The groups are shells around one centre, one inside the other: the same stretched ball of 2 dimensions in 8 sizes.
Some rows, each with its group after it:
[ 50 -27 -21 -85 -34  -9  24  -5  13   2  -3  -9 104 -54] -> (0)
[-42  -3   3  -5   3 -11 -24  -5 -48  79  12 -12 -37  13] -> (5)
[ 40 -25 -18 -76 -30  -9  18  -5   6  11  -2  -9  88 -47] -> (6)
[-45  -2 -23 -13   9 -18 -23  -4 -39  79  -3   8 -34  25] -> (2)
[ 36 -24  -6 -69 -30  -7  16  -5  -1  15   5 -17  80 -49] -> (7)
[ -8 -12 -30 -44  -6 -16  -5  -5 -15  48  -9   8  22  -2] -> (3)
[ 40 -25 -33 -83 -28 -13  20  -5  13   8 -11   2  94 -42] -> (4)
[ 53 -29 -16 -85 -37  -7  25  -5  13   0  -1 -13 107 -59] -> (4)
[-15 -10 -37 -42  -2 -18  -7  -4 -16  52 -12  14  15   6] -> (0)
[-10 -11   5 -28 -12  -8  -8  -5 -31  53  14 -19   9 -16] -> (3)
[-51   0 -14  -4  10 -16 -27  -5 -46  85   2   2 -46  27] -> (5)
[-22  -8   9 -17  -6  -8 -15  -5 -40  64  16 -20 -11  -7] -> (6)
[ 45 -26 -12 -77 -34  -7  21  -5   7   7   2 -14  94 -54] -> (1)
[-57   1 -20  -3  14 -18 -30  -5 -46  89  -2   8 -52  34] -> (7)
[-58   2  -1   6  11 -14 -32  -5 -56  92  10  -6 -60  28] -> (2)
[ 10 -17 -36 -61 -14 -16   5  -5  -2  32 -12   9  51 -15] -> (1)

New rows, each followed by its group:
[-52   0 -19  -7  12 -17 -28  -5 -44  84  -1   6 -45  30] -> (2)
[ 28 -22  -8 -63 -26  -8  12  -5  -4  21   4 -14  69 -41] -> (3)
[-10 -11 -37 -46  -5 -18  -5  -4 -13  48 -13  13  22   2] -> (0)
[ 52 -28 -12 -82 -37  -7  24  -5  10   1   2 -15 104 -59] -> (4)
[ -4 -13 -32 -48  -8 -16  -3  -5 -12  45 -10   8  28  -5] -> (2)
[ 32 -23 -13 -67 -27  -9  14  -5  -1  17   2 -12  75 -43] -> (3)
[  4 -15 -29 -53 -12 -15   1  -5  -9  38  -8   5  39 -13] -> (5)
[  4 -15 -35 -56 -11 -16   2  -4  -6  37 -12   9  42 -11] -> (7)
[  3 -15   3 -38 -17  -7  -2  -5 -24  43  12 -19  27 -25] -> (3)
[-57   1  -6   3  12 -14 -31  -5 -53  90   7  -3 -56  28] -> (3)
[-70   5 -10  11  19 -17 -37  -5 -58 100   4   3 -74  41] -> (1)
[ 21 -20  -3 -55 -24  -7   8  -5 -10  27   8 -17  57 -38] -> (3)
[ 13 -18   8 -44 -22  -5   3  -5 -20  35  15 -24  41 -35] -> (0)
[ 47 -27 -25 -85 -33 -10  23  -5  14   3  -6  -5 102 -51] -> (0)
[-77   7  -6  19  22 -16 -41  -5 -64 107   7   0 -87  46] -> (4)
[-17  -9 -36 -40  -1 -18  -8  -5 -18  54 -12  14  11   7] -> (0)
[-34  -5 -26 -23   5 -17 -18  -4 -31  69  -5   8 -17  17] -> (3)
[-75   6 -13  14  21 -18 -39  -4 -60 104   3   5 -81  47] -> (4)
[ 33 -23 -17 -70 -27  -9  15  -5   2  16  -1  -9  78 -42] -> (3)
[-39  -3 -25 -18   7 -18 -21  -4 -35  73  -5   9 -25  22] -> (2)
[-11 -12   7 -26 -11  -8  -9  -5 -33  54  14 -20   6 -15] -> (2)
[-49  -1  12   5   6 -10 -29  -5 -56  86  18 -17 -51  15] -> (0)
[-26  -7 -29 -30   2 -17 -13  -5 -25  62  -7  10  -5  13] -> (2)
[-74   6  -4  17  19 -15 -40  -5 -63 104   9  -2 -83  42] -> (0)
[ 31 -22 -34 -76 -23 -13  15  -5   9  15 -12   5  81 -33] -> (0)
[ 15 -19   6 -46 -23  -5   4  -5 -18  33  13 -23  44 -36] -> (1)
[-65   4 -17   5  17 -18 -34  -5 -53  95   1   6 -64  40] -> (1)
[-63   3   5  13  13 -13 -35  -5 -61  96  14 -10 -69  29] -> (1)
[-63   3 -10   6  15 -16 -34  -5 -54  95   5   1 -65  35] -> (6)
[ 45 -27  -7 -75 -34  -6  20  -4   5   8   4 -18  92 -55] -> (0)
[ 42 -26 -22 -79 -31 -10  20  -5   9   8  -4  -7  93 -48] -> (7)
[-57   1  -7   3  12 -15 -31  -5 -52  90   7  -2 -56  29] -> (3)
[-55   1   8   8   9 -11 -31  -5 -58  91  16 -14 -59  22] -> (1)
[ 43 -26  -4 -73 -34  -5  19  -5   2   9   7 -20  89 -56] -> (4)
[ 41 -25 -27 -81 -30 -11  20  -5  11   8  -7  -3  94 -45] -> (1)
[ -5 -13   6 -31 -13  -7  -6  -5 -29  50  14 -21  15 -20] -> (2)
